There are 9 hidden switches. A switch that is on adds its own fixed numbers to the row, and there is some noise. The rows also spread widely along 15 directions, which tell nothing about the answers.
Known rows, each followed by its switches (1 for on, 0 for off):
-5 -20 4 -3 -33 -1 4 -4 46 25 3 6 -4 -10 -16 -27 -22 -10 -7 13 -9 0 12 -8 -16 14 -6 -24 8 -19 13 -30 3 -8 -16 -49 9 45 -29 -3 8 -> 0 0 0 1 1 0 0 0 0
-4 0 -7 16 21 -11 27 29 -16 -3 2 -21 -5 -17 -3 5 -32 -43 -29 66 5 9 -2 12 18 -31 -26 -27 -9 -5 3 -9 18 23 19 -13 17 16 -28 -5 -32 -> 0 1 1 0 0 0 0 1 1
-11 -29 -16 -16 -34 -11 2 -15 3 17 -5 -24 -1 -12 -11 -29 6 28 10 1 -19 -7 1 -16 20 31 -4 7 -21 2 -1 0 -13 -13 -16 -29 -27 -7 12 -2 19 -> 0 0 0 1 1 0 0 0 1
24 2 -5 -11 16 10 -11 15 36 19 -22 28 -1 6 -31 -35 -16 -35 -6 -19 0 1 2 1 -7 -5 0 -20 -14 -19 -20 -16 5 15 -8 -10 25 23 19 -7 -17 -> 0 0 0 0 1 0 0 0 1
7 16 -29 -14 -24 6 5 -4 -59 -33 -31 -20 20 -1 2 18 30 10 -30 5 -14 -7 -2 -17 -53 2 14 14 -23 -6 -18 -16 11 -31 50 -61 14 -17 -31 25 -28 -> 0 1 1 1 1 0 0 1 0
-6 -6 6 19 -18 32 -20 -24 -14 13 -5 25 -17 13 13 -14 7 24 16 -34 5 -8 8 1 24 28 5 28 27 -33 -10 -9 20 -1 -13 46 -14 3 43 -12 24 -> 0 0 0 0 1 0 0 0 1
6 24 2 -8 -5 42 -11 -26 -33 -35 15 6 -54 50 18 12 -12 20 32 -32 -33 -50 -19 -6 -40 22 -33 32 12 -6 -20 -33 23 -27 29 -32 27 31 -19 -29 0 -> 0 0 1 1 1 1 0 1 1
10 -21 -5 28 29 11 7 24 64 28 2 11 -21 -9 -40 4 -32 -40 0 -10 31 -13 13 4 98 -27 -17 -13 -1 -1 8 11 -40 -1 -41 33 17 29 9 -19 -10 -> 0 1 0 1 1 0 0 0 1
-15 -4 -17 10 -35 -21 -6 26 -15 4 1 -27 33 -37 -2 -9 18 -36 -5 24 29 31 -4 -11 2 5 7 -20 -3 0 -13 -5 -32 -6 -10 -6 -8 12 32 15 -7 -> 0 1 0 1 0 1 0 1 1
4 -14 -6 4 38 -22 19 0 -6 5 -20 20 22 -13 -17 35 8 -3 -21 16 23 12 -1 19 21 -31 11 -13 -25 21 16 25 -3 12 30 15 -6 -17 7 31 -23 -> 0 1 0 0 0 0 0 1 0
-6 -21 -9 1 -13 6 1 7 -41 19 4 -37 -13 -3 4 -25 -3 4 -21 40 10 9 -10 -4 -14 -14 -18 -15 -10 -25 -13 -11 22 -14 46 -29 -8 5 10 -16 -17 -> 0 0 1 1 0 0 0 0 1
14 -6 -26 6 -10 -2 -16 -28 -41 4 -23 24 25 16 -12 -35 20 4 13 -15 -1 11 -7 -7 -9 35 8 16 -23 -15 -24 -14 18 21 19 -3 -16 -14 54 5 -2 -> 0 0 1 0 1 0 0 1 1
8 -1 8 27 -21 16 -1 15 -33 -14 8 -31 -34 -10 42 -31 8 -15 -13 44 -5 22 -25 16 -20 2 -41 -7 1 8 -11 -16 4 -22 35 -28 -4 25 -7 -13 6 -> 0 1 1 1 1 0 0 1 0
9 15 -5 -10 -48 11 -20 -22 15 19 -10 -6 -24 10 10 -50 14 -9 -19 -19 8 4 -18 -11 -11 15 14 11 7 2 -16 -20 -4 -18 -30 -20 -12 -3 12 -35 14 -> 0 0 1 0 0 0 0 0 1
21 -10 -36 3 8 26 -26 -6 -45 10 -8 5 7 18 -42 -7 24 -15 -12 -12 42 8 -11 -17 4 -31 -2 -23 -6 -45 -35 -11 15 0 38 19 23 2 66 -25 -31 -> 0 1 1 0 1 1 1 0 0
-7 -12 12 14 -64 10 -32 -54 16 20 23 20 -22 10 19 -15 15 30 38 -44 23 -4 -18 -5 -10 34 -2 13 40 6 10 -30 -16 -29 -35 15 -25 36 31 -26 43 -> 0 0 1 1 1 0 1 0 1
-1 -20 9 1 4 37 -8 19 6 2 -25 -4 -33 -2 1 -9 20 15 -4 -33 15 -6 -7 7 7 -16 -8 3 -4 -15 -9 10 -1 -47 18 8 -4 24 30 6 -1 -> 0 0 1 1 1 0 1 1 1
18 6 -9 35 -29 -5 -2 -44 -35 -27 -17 18 35 -8 9 2 36 -1 11 12 16 28 -4 -1 -12 30 -2 16 -10 33 18 -21 -8 -12 40 -12 5 1 0 16 5 -> 1 1 1 1 1 0 1 0 1
2 -21 -22 -13 -21 -23 18 33 32 18 -34 -62 35 -62 -37 -2 24 -5 -19 -4 -2 6 20 -28 51 -4 2 -19 -20 14 3 3 -54 -19 -29 -18 16 -2 -16 21 -7 -> 1 0 1 1 1 0 0 0 1
3 -3 -27 -45 18 -11 -9 19 0 13 -36 -34 -5 -19 -32 -5 23 6 -27 -10 8 0 -21 -12 18 -32 8 -23 -24 -2 -24 28 -21 6 -32 11 -4 -34 48 -2 -15 -> 1 0 1 0 1 0 0 1 1
10 -1 -18 -40 -19 -18 4 -44 30 20 -36 -11 13 -25 -25 15 37 33 -15 -12 -7 -5 3 -22 19 8 19 -5 -21 27 22 4 -34 -11 -27 -14 -2 -27 -22 4 8 -> 0 0 0 1 1 0 0 0 1
7 9 -23 -18 -3 -23 -9 -40 7 13 -5 29 2 4 -19 -32 -8 -6 15 14 -14 11 -20 -4 3 25 -6 -17 -10 12 2 -13 4 62 -49 3 -14 -20 29 -19 13 -> 0 0 1 0 1 0 0 0 0
-31 -20 4 -12 11 -22 31 0 -18 -26 -12 1 6 -18 16 26 -15 44 22 20 -35 -20 -1 15 -28 13 1 14 -25 30 21 18 11 6 9 -37 -26 -10 -18 50 1 -> 0 0 1 1 1 0 0 0 1
23 -1 -40 -32 -13 -4 -11 -45 -8 12 -39 -9 17 -3 -53 -26 32 -2 -6 6 -7 13 -1 -38 25 22 -13 -18 -22 -17 -4 -26 4 17 -4 -10 27 -9 15 -26 -3 -> 1 0 1 0 1 0 1 1 1
-22 36 -11 35 -56 20 -18 -35 -38 -22 6 -18 -21 -3 34 -21 16 -19 -23 61 27 20 -20 -13 -2 20 -1 23 19 -12 12 -13 1 -17 -24 -6 -24 -12 14 -30 26 -> 0 0 0 1 1 0 0 1 1
13 19 -11 24 1 9 10 -46 -41 -13 -26 12 18 -14 7 23 37 10 -12 11 7 21 11 -6 47 19 -1 19 13 15 14 -9 8 25 14 48 17 -34 -3 -2 3 -> 1 1 1 0 0 1 0 0 0
-20 -7 -3 39 2 3 15 -10 -6 -16 -12 1 25 -16 -21 42 14 -13 -5 15 53 6 10 -3 40 -23 8 12 3 5 38 11 -9 -26 20 22 9 7 7 15 -10 -> 1 0 1 0 0 0 1 1 1
26 -9 -11 20 -7 -6 7 -17 -27 18 -1 6 4 10 19 1 2 43 2 -67 -21 -27 6 1 33 30 5 37 7 33 -19 -19 -14 3 -2 28 -27 -26 0 6 8 -> 0 0 1 1 1 1 0 0 0
3 -35 0 -14 14 -31 34 -8 -12 1 -20 2 0 -31 8 -19 -2 23 1 41 -47 20 -5 21 -6 21 -30 -30 -23 34 15 -7 28 40 19 -22 -17 6 -19 25 6 -> 0 1 1 0 1 1 1 1 0
19 7 0 -21 -11 5 -3 42 26 -7 -13 -3 5 -4 -11 -11 -10 -16 32 -62 -32 -16 10 -13 -14 25 -12 3 1 12 -32 -26 -24 -11 -10 -21 34 29 -11 11 -9 -> 1 0 1 1 0 0 0 0 0

New rows, each followed by its switches (1 for on, 0 for off):
33 2 -31 -34 18 3 -14 -24 -36 7 -39 17 13 7 -24 2 39 28 5 -41 -17 0 -6 -10 13 9 2 0 -24 -2 -31 0 6 30 15 26 11 -39 36 1 -13 -> 0 1 1 0 1 0 0 0 0
8 -11 31 10 1 -7 12 46 17 -1 7 -7 -20 -13 37 1 -19 0 9 -37 -26 -8 -2 28 4 7 -19 9 19 39 -14 -5 -15 -16 -3 12 -6 28 -19 21 7 -> 1 1 0 0 0 0 0 1 0
20 -5 -21 10 7 -12 11 -34 -9 0 -19 17 4 -1 -8 -4 -1 13 8 -5 -15 -3 2 -1 55 31 -7 20 -17 32 3 -1 -11 28 -18 16 -9 -28 4 0 4 -> 1 1 1 1 1 0 0 0 1
17 32 -15 5 -23 27 10 -57 -9 -24 -34 33 -12 18 6 3 7 14 -6 -32 -32 -27 16 -21 10 52 6 43 11 10 8 -43 17 -3 -15 -9 15 -7 -47 -7 9 -> 0 0 1 1 1 1 1 1 1
15 -17 -11 18 12 -10 7 27 26 27 -25 2 51 -43 -36 9 19 -23 0 -27 22 16 26 -10 38 -9 7 -27 -4 -1 -2 -13 -36 13 -2 29 31 23 16 29 -22 -> 0 0 1 1 1 1 0 0 1
-18 -27 2 23 -25 14 8 0 29 17 -12 1 16 -30 -29 1 -1 -10 -21 15 30 10 31 -18 22 -2 7 -24 25 -34 25 -18 3 -20 -8 -2 17 36 -3 10 5 -> 1 0 0 1 1 1 1 0 0
-46 -5 19 -8 -29 -7 -3 -3 18 -26 2 -12 -22 -25 25 13 20 4 -4 47 30 13 -38 22 -50 -25 11 -10 -6 23 30 40 -16 -44 -19 -42 -32 20 16 19 22 -> 0 1 0 0 1 0 0 1 1
-23 -21 14 37 -7 -1 5 25 40 9 9 45 15 -9 -6 4 -30 -31 8 -23 34 -5 10 19 -16 -12 27 -11 22 -10 0 -4 1 3 -30 2 -3 54 24 30 -9 -> 0 1 1 0 1 1 0 0 1
7 -12 1 -30 1 27 -6 56 29 12 -23 -20 -42 1 -2 -38 0 -14 -27 -47 2 -15 -13 6 -9 -29 14 -6 -12 -6 -48 18 -9 -37 -14 -23 1 11 29 -6 -17 -> 0 1 1 0 0 1 0 0 1
-26 -16 -21 31 -7 -28 8 -4 -30 18 27 17 24 16 -9 23 -45 -7 -12 3 42 -16 2 2 15 -18 27 12 13 -11 2 -6 13 15 -13 25 -42 -13 27 7 -17 -> 0 0 0 0 0 0 1 1 1
22 -21 26 51 -14 -14 12 -4 10 16 -1 -1 37 -22 18 15 18 17 -3 -45 14 5 17 13 14 7 8 18 21 40 13 -18 -27 -30 32 22 3 28 -15 30 9 -> 1 0 0 0 1 1 0 0 1
5 -33 -17 1 -10 -12 -12 4 -20 37 -12 16 3 10 -2 -48 -13 14 -30 -13 22 7 -12 9 -18 -5 30 -4 -17 -13 -27 0 16 -1 2 -4 -57 -23 61 10 -8 -> 0 0 0 1 1 0 1 0 1
10 -3 -12 -15 -12 -15 0 -18 -19 -8 -8 -25 -6 -14 10 -2 33 19 15 8 -8 12 -20 0 27 17 -16 12 -32 48 2 17 -36 -15 11 -3 -21 -28 12 -2 14 -> 0 1 0 1 0 0 0 0 1
-12 -32 16 8 15 11 23 -5 -18 -8 -2 7 -35 4 29 3 -28 54 21 -4 -37 -28 5 22 20 21 -25 27 -4 15 13 7 26 -7 18 10 -33 -1 -9 16 16 -> 0 0 0 1 1 0 1 0 1
0 -46 -5 11 -19 -34 11 -19 -14 31 26 -36 -4 -21 8 6 10 39 1 -3 13 -1 -22 11 30 -15 -17 -14 5 42 7 -1 -23 -8 -1 18 -39 3 13 -11 13 -> 0 1 1 0 1 1 1 0 1
17 17 -17 14 -21 -5 -3 -6 -3 5 -5 -12 21 -10 -17 -22 18 -47 -21 21 22 27 -8 -16 -4 -3 -8 -20 -2 3 -2 -31 -11 2 15 -21 25 16 -1 -19 -13 -> 0 0 1 0 0 1 0 1 0
-13 16 -3 13 -23 -12 8 -23 10 -20 -13 46 12 -5 15 0 -14 -5 23 -8 -18 -5 7 6 -6 44 18 24 8 21 11 -12 7 35 -54 -2 -11 -1 -11 23 15 -> 0 1 1 0 1 0 0 0 1
-1 11 -5 -1 -56 1 0 -39 0 -6 -13 23 11 -9 10 -36 1 -5 -3 21 -24 15 6 -18 -59 52 3 -11 14 -4 10 -56 28 13 -11 -53 8 24 -33 3 15 -> 0 0 1 1 1 1 1 0 0
-18 5 -11 -8 9 15 -7 18 -13 -19 -4 16 -17 10 -2 23 -8 5 3 -28 18 -21 -17 3 -25 -22 14 -3 7 -6 -14 8 1 -10 -17 8 -11 2 38 15 -10 -> 0 0 1 1 1 1 1 1 0
-23 -8 13 -4 18 47 3 -10 -21 -16 -5 -18 -54 14 5 26 10 35 6 -11 5 -29 -6 -1 29 -11 -20 22 18 -23 2 21 22 -34 19 24 13 7 21 -18 6 -> 1 0 1 0 0 1 0 1 1
-1 -7 14 2 17 21 -15 -34 22 3 11 24 -24 8 -27 19 14 -20 38 23 30 16 -15 9 26 -11 -43 -26 4 -14 27 0 -2 -3 26 21 38 54 24 -31 4 -> 0 1 0 0 0 0 0 1 1
-6 -6 -7 14 -6 20 -3 1 -39 -35 -13 32 -3 29 8 -22 -2 -8 4 6 -1 -2 -13 15 -58 10 8 20 -25 -14 -19 1 39 -16 48 -55 -10 14 23 21 -10 -> 0 1 1 0 1 0 0 1 0
-7 17 5 5 -8 -1 19 62 -9 -38 -34 -30 12 -32 30 -6 12 -24 -26 9 -5 8 1 8 -31 -5 15 19 -29 31 -10 15 -22 -44 22 -43 -9 -7 -20 50 -17 -> 0 0 0 1 0 0 0 1 1
-26 2 -14 27 -43 15 -10 15 -43 -22 9 -12 17 -1 15 11 14 2 11 -26 20 -12 1 -15 -26 14 17 26 19 -21 -21 -12 -8 -34 3 -9 -12 14 31 20 1 -> 0 0 1 1 1 1 0 1 0
12 -3 -8 19 -19 2 -11 -64 -2 27 8 14 -30 6 -1 -26 4 -14 -22 55 22 26 -25 3 20 7 -25 -24 10 -7 21 -27 10 19 -6 -2 -2 18 2 -49 12 -> 0 1 1 1 1 0 0 1 1
19 -5 -5 -27 46 -6 23 1 -25 -7 -18 -1 -38 1 10 -2 -6 15 -15 19 -31 0 -25 23 9 -16 -31 -18 -25 39 -5 8 23 26 28 4 -6 -22 -8 -4 -14 -> 0 1 1 0 0 1 1 1 0
-31 -29 10 -16 16 -9 21 31 25 -4 -1 2 3 -26 -18 37 -20 12 39 -5 -17 -13 15 3 16 5 -19 -17 5 -2 17 11 -7 7 -11 3 17 33 -4 36 -2 -> 1 0 1 1 0 0 0 1 0
10 20 -6 -32 -2 11 -27 -16 3 7 -3 14 -30 17 -2 8 -2 17 5 -37 -12 -18 -18 -9 -11 10 -5 -4 24 -8 -20 -14 -6 7 -38 20 8 -2 20 -20 9 -> 1 0 0 1 1 0 0 1 0
-5 2 3 -20 -33 18 -23 -28 0 11 11 -19 -40 4 7 -3 10 28 2 -5 -2 -9 -21 -13 -16 3 -18 -12 31 -15 -3 -18 -2 -17 -21 -5 6 14 5 -35 20 -> 1 0 1 1 1 0 0 0 0
18 19 -42 -15 -34 20 -28 2 -33 -4 -19 -34 -3 7 -19 -54 26 -25 -12 5 7 9 -18 -33 -9 10 -5 1 -25 -27 -44 -18 -10 -14 1 -35 9 -15 40 -33 -10 -> 0 0 1 1 1 0 0 0 1
-3 -35 11 38 16 -25 13 -2 -7 19 22 7 14 -16 -3 21 -14 -8 2 38 44 24 -9 26 12 -29 -18 -28 2 17 23 3 -8 5 39 12 -3 28 14 10 -14 -> 1 1 1 1 0 0 0 0 1
-4 14 3 20 13 17 5 13 -10 -15 5 11 -1 14 -7 40 -21 -20 0 -12 23 -21 8 2 1 -26 -5 11 13 -10 5 -14 10 -19 28 14 24 26 -14 4 -26 -> 0 0 0 0 0 0 1 1 1
19 6 -10 -28 -6 2 -6 -11 -22 12 -27 10 -27 2 20 -2 10 27 -35 -21 -17 0 -20 9 -28 -3 5 -12 7 6 -22 -17 16 6 -8 6 -15 -22 -3 1 -6 -> 0 1 1 1 1 0 1 1 0
-24 -22 19 -16 35 36 2 17 17 -25 -8 21 -41 12 -8 12 -16 26 26 -23 -6 -30 -4 14 -7 -14 -11 1 3 -9 3 30 22 -20 2 5 4 22 35 12 9 -> 1 0 0 0 1 1 1 0 0
0 7 -22 -53 -3 -12 0 10 23 3 -15 -16 8 2 -44 3 -21 -5 -16 -10 -22 -31 3 -26 -36 -10 12 -24 -10 -12 -20 -15 1 6 -30 -50 30 6 -15 -2 -24 -> 1 0 0 0 1 1 0 0 1
-31 -8 1 -13 -4 -7 11 24 -26 -21 -31 33 35 -17 8 38 -1 22 0 -22 0 2 15 10 -55 0 44 1 11 -12 -7 8 33 8 2 5 -10 -9 17 70 -17 -> 1 1 1 0 0 0 1 0 0
22 12 -19 -16 34 9 -7 -10 -34 -9 -6 -25 -20 0 -21 6 6 -3 4 43 -15 8 -18 -10 29 -7 -56 -25 -14 -7 -3 -7 0 22 28 14 35 -6 9 -30 -9 -> 1 0 0 1 1 0 0 1 0
0 33 -48 9 -26 28 -23 -19 -17 -14 -22 -19 16 -4 -45 -23 41 -52 -33 35 53 21 -11 -43 18 -21 14 -11 -11 -38 -8 -2 -12 -6 -15 -13 28 -18 43 -39 -13 -> 0 0 1 0 1 1 0 0 0
5 -13 -7 11 55 27 11 20 -26 -14 -26 -23 -12 -14 -22 18 23 -2 -8 24 20 1 -2 3 53 -34 -28 -6 -32 -9 4 33 -8 -17 55 24 20 -3 32 6 -20 -> 0 0 0 1 1 1 0 1 1
